The same things were measured in two ways. Each way mixes the same 8 hidden numbers, adds some noise and spreads widely along 5 directions of its own, which tell nothing about the thing.
Some things both ways: the first way, then the second way.
[ -8  18   0   3  -2   3  -2  28  -1  15 -27  -6   3  -5  -6 -25  22  -6
   0 -14]
[-23   7 -14   2  -2 -15 -46 -41   6  20   1   6  -7 -31  19 -12]

[-21   7 -21 -11 -10  -2  17  15  13  -3   3  13  33  29  10  13  -3   0
  -7 -20]
[ -7 -24  19  12  19   0  42  32   7 -19  -9  -1  13  15   6 -19]

[ 11 -13   9 -26  10  20   9   1  24   0   1   1  29   6  -3   6  10   8
  -1 -14]
[-20  -9  10   3   7   5   9   3  10   0 -18  20   3 -22  25  -2]

[ -1   1   3  14  -8  13  12  14  38  35 -14   6  -7  -1  -1 -14  -7  -3
  -5 -15]
[-32 -28   3 -32  23   0  -2 -26 -20  -7   0 -17  11 -28  -2  21]

[ -6  13  -7  19 -21 -11   8   1   5   7   0  16 -13  11  11   3  -5 -17
   1   0]
[ 22  -5  17 -14   2  11   3   0 -31 -11  11 -26  47  26 -10  35]

[  7  17   3  22 -10 -13  -7   3  -5   0   6 -10   1   8   9   8  12  -2
  10 -11]
[-19 -16  -6  28   0  -6 -17  -2  34 -13  -1  11  14  16 -12 -23]

[-13  -4 -10 -20  -3  13 -16  17 -19  15  -4   5  23  -1   4 -14  22  31
  -6   3]
[  0  22 -15 -18  -4 -12 -18 -19   2  -1 -15 -19  28 -18   2  30]

[-26  36 -13  31 -70 -34 -25   6 -61  -5  33  16  21  26  41   5  12  33
   6  17]
[ 11   2 -12 -11  -4  15  -3   4 -19   3  -6 -10  30  17 -11   7]

[ 29   6  36   7  28  14   6   0  28 -10 -11 -28 -15 -10  -6  -7   9 -33
  13 -13]
[-52 -25  -9   2   5  10   8 -37 -15  -6 -17  13 -24   9 -15  -8]

[  4 -16  14  23   9   1  -3 -16  17   6  14   2 -30 -20   4 -12 -27   6
  -7  16]
[ -5  -8   1 -18   0   8 -25   3   5   5  10  -4 -20 -27  -7 -19]

[ 20  -5  -7   2 -14 -21  -4   8  -2  11  -6  -3  15 -19  -3   1  12  35
  -7   3]
[-13   0  15  16  -3 -24 -23 -21  11   5   7   3  12 -17   6  -2]

[  1 -17   7  12  -5  -8  -4 -17  -6  -8  14  -7   1 -25  -4  -8 -26  19
  -7  16]
[  6  -1  -3   9 -10 -13 -22  23 -12 -34   9  -9  24   7 -10   6]

[-12  19 -12 -20  25  -5 -17  19  -1 -10 -13 -12 -19   4  -7  -7   5   9
 -10  -8]
[ -2   5  -9  -4  10  -1   3 -26  36  -6 -12 -13 -37  18 -23 -14]

[  4  -2   7  26 -14   3 -10   5 -10  25   1 -15  19 -16   0 -17  10  17
   6  -8]
[ -6  -7  -8 -24   7  27   3  21 -39 -25  -2  22  31 -32  -9  18]

[-13  -9  13 -16  29  13 -15   6  -9  -8 -14  -6  13 -22 -30 -20  17   6
   6   3]
[-20 -22   1  32 -15  -8 -33  18  -2  -6   8  25  42  -3   4 -12]

[-12  14   9   3   1  12  -1   6   1  -5   9  11 -28  12  32 -15  -4  -6
  -6  12]
[-16  -7   4  25 -20 -39 -25  -1  -3 -11  -1 -15  29   2  -8   9]

[-12  12   5 -12 -17  -1 -21   0 -30  -9   5  11   4   4   9 -15  15  18
  -1  14]
[  2  -8   5   4  -7   8  30  30 -17 -15 -20   7  26   8  -6   8]

[  1 -22 -19 -15 -13  -8  15 -14   2   0 -17  -6  30 -33 -41  -2 -23   1
 -15  -6]
[ 41  38 -16   6   3 -25 -32  -4  13 -30   5 -24  15  15  26  11]

[ -3   6  18   8  19   8  -1   3  19   3   2   8 -37   0  11  -9  -1  -8
   3  14]
[ -4  18   5  -1   1  -9 -21 -29  27   7  -3 -14 -30   0  17  -9]

[ 10  12 -10   3 -16 -16  -8  11 -11   0   9  -3  11  12  22   8  15  25
  -3  -7]
[-13  -3   1   9   9 -10  31  -1  33 -20 -23 -10  -6  22 -19  -7]

[  6 -11 -10  11 -17  -8 -20  -9 -18  34  -4  12 -15 -23  -8 -16   6  30
  -6  21]
[-15 -24   1   3  -2 -26 -25 -12 -16  -3  16 -11  65 -19 -26  22]

[ 25  16  -3   3  -2 -11 -12  11 -18  10 -43 -33 -25 -36 -27 -33  20 -14
  -6 -12]
[ -6   2 -15   6  -2  -7   6 -26 -40 -12  -1  28   4 -16 -31   6]

Other things, the second way, with their names:
<255>: [ -6   9  -4 -10 -17 -17 -41 -29 -13  27   4 -14  10 -28   1  13]
<660>: [-18 -15  -1 -26  20  27  -1 -60 -13  33  -4  -1   0  -6  -1  10]
<33>: [ 28  20  11  -3  14  -7   3   2  11 -19   6  -5 -21  -6  17  -6]
<376>: [ 29  15  -1 -43  32  40  40 -14   3   8 -24 -14 -35  10  19   1]
<276>: [10 16 -2 10 -1  2 -1 -7 -5  2 -4 16  0  2  7 -9]
<260>: [ -7 -10  -3  -5  21   1 -13 -56  15   8   7  -6 -18   7  -8  -7]
<540>: [-10 -12  21  -5   2  -9  -1  -4  10  17   1 -20  29  -7   1   5]
<497>: [-10  -9 -10 -49  10  40  -8 -21 -16  23  -1  19  -8 -51 -31   7]
<359>: [-18  14   1  -6  -5   2 -23 -17   1  13 -13  21 -17 -42  35   0]
<449>: [ 12  15 -10   4  19  -1  13 -21  27   3  -6   5 -29   9   0 -31]
<909>: [-30 -36   3  20 -12   9   4  17   6 -19  -7  16  -3  13 -43 -15]
<546>: [  6   6  -2  -8  16   1 -20   1  32  20   6   3   0 -28  27 -31]
<402>: [-15   1  -1  28  11 -34 -14 -18  25 -14  -3  17  29 -20  26  -1]
<395>: [ -6  -9  16  18  -2 -14 -15  16  -5  -4  22  23  16 -31 -12 -26]
<182>: [ 14   7   2 -72  10  55  -2 -43 -47  32  -6 -37   4   4   3  46]
<408>: [  4 -10  -5   1   1 -13  15 -15 -22 -25  -4 -18  39  28 -36  27]
<331>: [ -6 -21   8 -15  17   9  27 -19 -46  -1   0   7  -3 -11  -1  10]
<757>: [ 25  23  -8 -10 -18  20 -17  22  13   2 -10 -10  -4  13  -3  -3]
<195>: [ 30  28  -4  -4  10   6  19 -13   5 -21  -7   1   0  21 -17  10]
<22>: [-11 -20 -13   8  18 -29 -24 -38  -4  21  22   3  20 -22  -7 -25]
<750>: [ 31  48 -21  -7   5  24 -12 -12 -10  -2 -15  46  -2 -27  45  10]
<681>: [  7  28 -10 -13  -6   6 -25 -27 -18  27 -11 -11   9   3  39   9]
<701>: [-28  -9   7   6  -3  -9 -16 -34 -11  20   1 -10 -11   7  14 -18]
<129>: [-16 -20   7 -18   8  15   9  -3 -39   1  -3   4  13 -13   3  10]
<941>: [ 25  19  13  12   7  -8  27  14  -2 -21 -15  -7  18  25  37  11]
<448>: [ -7  -4  -8   6   7   7   8 -19 -23   6  -8  30   1  -6   9  -7]
<520>: [-28 -16  -9  -6  -4  12  13   9   0   3 -36   9 -18 -15  15  -4]
<704>: [-12 -17  -1  17   6   1   2   3   2 -20  -4  24  18   1  -6  -4]
<500>: [ 21  49 -12   8   2 -24 -17 -51  39  -3 -12 -32 -16  38  10   3]
<651>: [ -5 -12   8   6  27  13  36   5   4 -19  -8  23  13   7   6 -10]
<724>: [ 17  -5  14   7   2  15   8  21  -7 -18   7  22  10   4  -8  -2]
<252>: [-20  -6  43  -6   9   1  11   1  19   4  -4  -4   1 -23  22   7]
<144>: [ 13  28  -4 -20  -2   7 -17 -18  19  24  -9  -6 -32 -26  15  -7]
<163>: [ -6   4 -28 -13  -5  13 -28 -39  12  20 -11   4 -37  -5  -7 -11]
<212>: [-32 -12   3  15  -6 -38 -14 -49  -5  26   6 -11  -4  -8 -24 -17]
<658>: [ -4   7  15  20 -24 -42 -54 -28  29  26  21 -21  28 -11 -17   2]
<723>: [ 19  -4  15  15  12   4  29   9  11  -4   2  21  23  11 -16 -13]
<524>: [ 34  13  12 -43  38  50   1 -53 -32  21  19  16 -25 -18  30  13]
<213>: [ 21   2 -18 -37  14  44 -13  -7   5   4   4  -6 -12   9 -25 -13]
<149>: [  0  -7  15   9   1  -9 -11   3  -2  11  10   2  25 -12  13  -7]
<109>: [-10 -27  25  17   7  25  56  63  -2  -9 -17  63   2 -33   7 -28]
<921>: [ -8 -14   8   3   6  -1 -23  -5  13  -6  22  -7 -13   5 -27 -33]
<707>: [ 36  29   4  10 -27   5 -32  14  -6 -11  -2  10  41   0  15  41]
<606>: [ -3   3 -26  20   4 -23  -5  -1   1 -22 -14   7  23   5  15  -2]
<623>: [-11 -21  11 -17  14  27 -19 -27 -10  40  23  12  -1 -18  -1 -27]
<622>: [-25 -20  -4   1  19  22  19 -11 -15   3 -10  15 -20  18  13 -36]
<748>: [  2  -9   4   5   0  18 -31  -4 -26  11  24  28  35 -12   2  -9]
<803>: [ 17   9  12 -33  11  22 -22 -22  -6  35   7 -16  12 -19  30  14]
<789>: [ 27  16 -16 -28 -11  13   0  12 -33  -9 -18  -9  21  -8  -3  40]
<516>: [-26  -3   3  18   6   3 -18 -58  15  25  -7  32 -22  -6  31 -14]
<229>: [ -2 -19   8  15  10  17   7  16  20  14   1  34  13  -7   4 -30]
<849>: [  0 -18 -16 -25  27  45  20  14  12  -4 -14  18   9  -2 -14 -15]
<511>: [ 11 -10  -6  25  23  16  10  33  21 -56   5  40  17  18  -4 -24]
<598>: [ 20  26   1   1  -7  15 -30   4  32  -8  -5   1  -8   6  27  -3]
<121>: [ -5  -3  -1  -6  24   2   8 -14  26  -8  -1  -1  -3  -1  -7 -19]
<343>: [-11 -18   3 -32   6  41  10  15   0  -5 -16   6  -3 -18 -11  10]
<124>: [ 22  15  -2  18  -4   4 -37  19  21  -7  12  17  25   2  22 -16]
<181>: [ 18  26  -6  -6  11  11   4 -12   9  11 -13   3 -28   8  34 -22]
<348>: [-10 -23   7   4   5   1   7  21  -1 -15  -2  -1  27   4  -4  -2]
<346>: [  2  -1  12   0  17  -5  -6 -11  -3 -26  14 -21 -21  21   7 -15]
<469>: [ 40  28  25  -7  15   3  31 -12 -21 -21  -3 -24  43  39  22  44]
<496>: [-21  -1  23   2  -1  -9 -13   8  10   2   2  15  -3 -46  23  -9]
<242>: [-31 -22 -15 -27   1   5 -33 -34  -4  34   0  -6 -10 -41  -9  -9]
<691>: [ 16  18   2 -28  17   6  -3 -36  -5 -24   2 -35 -24  25  -1  17]
<946>: [ 41  22   1 -12 -13  13  -6  18 -10 -11   4   1  -5  -1 -20  10]
<315>: [ 34  15 -17 -36  15  18   5  -7 -15  12  -4 -12   6 -14  -5   5]
<116>: [ 17   3  -5  15  -8  -4 -12  29  15 -30  -2 -10  37  31  -6   5]
<176>: [ 12  -3  17 -35  16  21  10 -10 -22  12   8 -21  -4  -2   3   5]
<49>: [-16   1   1  -8   9  12   3 -20   7   8 -12  14  -4 -14   2  -4]
<202>: [ -7  17 -13 -41   2  33 -16 -41  -4  -1 -28  -7 -10  -8  17  46]
<922>: [-13  -7  15  34  -7  -8  27  17  -7 -37  -1  24  21  27 -37 -10]
<456>: [ -5 -12  18  18 -11 -16 -14  -9 -28   0  15 -19  19  28   4   2]
<599>: [ 27  30  11  23  -6 -13   0  11  25  -6 -11   7  23  12  36   4]
<97>: [-22 -27   8  -1  -8   6 -15 -11   4   3  -2  -4  42   2 -32  21]
<488>: [ 26  18 -14   8  -2 -20 -31  -8  24   5  14  -3  26 -12 -17  -8]
<350>: [ 19  12   8   6   7   0 -27  24  33  -6  16  -3  20  -1  25 -23]
<470>: [ 26  24  -5 -11   3  16 -11   1  23  -1  -3  -4   9   5  -3   2]
<863>: [ -9 -15   0  20  31  26  31  14   5 -47 -10  45  -4  24  17 -22]
<386>: [  3  12  -2 -15 -15   9  -4  15 -24  -4  -5   7 -16 -26  -8  -3]
<352>: [-34 -16  -6  15   7  12   6  -3  24 -17 -15  28 -24   8  -5 -31]
<184>: [ 28  31   9  19   6 -24   7 -12  35   3  -2 -21 -11  31  15 -22]
<595>: [ 64  44  -3 -11   5   4 -10   3  -3 -15  10  -8  17   4  20  18]
<15>: [  9  28 -31 -27  -6  -4   1 -11 -14  -1 -21   1  10 -33 -26  18]
<831>: [-17 -25  25  11   3 -14   8   2  -8   1   4  -5  63  -1 -10  16]
<86>: [ 22  19   5  -6   0  11  -8  -3   2   6   4 -14   8  23   3  -8]

Some of these things the first way, each followed by its name:
[ 27   8  16 -22   9   9  23  -4  35 -13  -6  -9  13  14  -7  27   4 -32
   8 -19] : <516>
[-33  -1  -9  18   3  -4 -10  14  -7  18   3  23   3   1   0  -7   7  16
   6  11] : <350>
[  6  11 -20  43 -29 -20  12  19   6  21   7  -5   1  15  37   8  -3   1
  -5 -16] : <395>
[ 22  10   0  -1 -36 -17   1 -13 -19  -3  -2  -7  18  -9  -9   7   6   2
   2   1] : <448>
[-18  10  15   8  10  13   0  -1  13 -12  25   9  -9  27  26  10  -8  -8
   9   4] : <598>
[-32  23 -31 -21   9 -11 -18  33 -27  -8   2   4  -1  19  18   3  14  34
 -10  12] : <212>
[ 11  -6 -21 -19  -7  -7   5  -7  -9 -11   5 -11  23   3  -3  19 -10   0
  -9  -9] : <408>
[ -1 -26  -6 -43  21  23  33  -7  29 -16 -10   9  37   1 -21  12  -9 -26
  -8 -15] : <941>
[  3  13   3  -1 -12   3  11  -3  19   7 -19   6 -26  -6  -9  -9 -12 -28
  -5   0] : <331>
[ 10 -14  37 -24  11  33   2 -19  16 -20   9   3   4  -2   5 -17  -4  -9
  -5   1] : <520>
[ -9   4   2 -19  21  -4 -13   5   3  -7  -6 -19  31 -10 -47  15  10  15
  15  -6] : <863>
[ 13   1 -18 -28  -7  -8   9   5   8   0 -16  -7  39   3 -27  21  14   2
  -1 -24] : <660>
[-11   5   3 -11 -16  12 -11 -11 -21   7 -11  10  -6  -9 -16 -21   1 -10
   1  10] : <606>
[ -5  -5 -18   9 -32 -19   9  -5 -13 -11  27  -5  58  13   7  31  -9  18
   2 -12] : <124>
[ 30 -33 -16 -18  -8   9  -5 -13 -28   6   0 -22  30 -25  -2  -8   3  21
 -15 -10] : <15>
[-16   3 -15   3  19   4   4   0  13  -1  11 -16  18  19 -14  30 -13 -13
  10 -24] : <511>
[  7  11 -10   7 -29 -11  21   3  10  16  -7  21   7  15   7  19  11 -18
   7  -1] : <469>
[ -8   0  14 -10  -4  10 -14 -14 -12   3   6  33 -26   3   9  -6  12   3
   6  34] : <599>
[ 21 -20  44 -35  43  33 -13 -12  23  -5 -14 -13   3 -33 -37 -20  12   9
   6   4] : <202>
[ -8 -21   4 -26  44  21  -4  -6  13  10 -28  19 -25 -26 -34 -26   9 -11
  -3  14] : <149>
[ -7 -20 -31  -9   8   5  -4 -14 -15   9   3   6  -7  -1  -2   9 -12   1
  -9   5] : <488>
[ 15   5  10  15  -3   6  15 -11  10  -1  -2   1 -21   6  15   0  -2 -44
   5  -6] : <276>
[-14  -7  -1  -8  13  11   2  -7   1 -18  13   1  14  11   2   5  -7 -11
  -1  -7] : <116>
[ 15  -2  -7  48   4 -20  21   2  31   4   2 -21 -14  -4  10  10 -24 -22
  -4 -22] : <921>
[-30  11 -34 -20  -7 -10  -8  15 -18  11 -30  11   0  -9 -29 -15   2   0
 -15  -4] : <595>
[  1  16  -8  49 -40 -42  15   3  13   5  10  -3  -4  -5  10  11 -25   6
  -2   3] : <346>
[ 17 -32   7 -10  16  13   9 -12  24  17 -12  21  -9 -15  -5 -10   7  -3
  -7   5] : <540>
[-15  18  15  26   5  22   8  -4   4 -19  22   9 -28  35  53  -8  -9 -47
   5 -12] : <757>
[ -3  24  -1  11 -16 -13 -24  17 -18   4   9   2  -1  17  23  -1  26  29
   4  -3] : <97>
[-29  19  -9  10  -3   1 -19  15 -22   4  16  14  -8  29  25   3  13   9
   6   4] : <470>
[-17 -24 -11  -9   4   8  -9  -9  -6  22  -2  25   3 -13 -21  -8   1  21
  -4  16] : <546>
[ 38  -7  14  50 -19 -10   2 -19  20  38 -12   8 -44 -24  -2 -10   0 -26
   7   3] : <121>
[  1  23  16   2 -26  -3 -15   0 -19  -4   3   8 -10   6  17 -16  13   4
   3  10] : <707>
[-21  38  -5  17 -20 -12  13  33   1 -10   0   5  13  31  32   2  13 -13
   5 -12] : <701>
[-25   9 -22   0   8  -5   2  16   3   1   2   6  14  21  -1  21   4   0
   3  -8] : <623>
[-10  18  -3 -16 -11   6  -9  16  -5  -4   9   7  17  31  27   4  18  18
  -5 -12] : <109>
[-10  -1 -17 -35  14   9   2  23  -2  -7 -27  -8  23 -13 -15 -23  10   6
 -20 -21] : <255>
[  8   7  17   6 -22   2   1   6   5   1  18   0  21  10  27   1   7  24
   2   4] : <359>
[ 10 -16  12 -13  -3  31  12 -27   6  -9   1   2  -7  -3   9 -19 -18 -33
 -10  -8] : <789>
[  3 -31 -13 -25  26  10  20 -16  34  -8   4   0  -1 -10 -17  19 -36   0
 -17   3] : <33>
[ 14  -8  13  12  11   6   4 -24  17  -6  18   2 -30   1   8  12 -20 -20
   7  12] : <724>
[ 40 -19  11   8 -16   0  17 -24  18   3  -3   0  -7 -18   5  -7 -13 -15
 -11  -7] : <144>
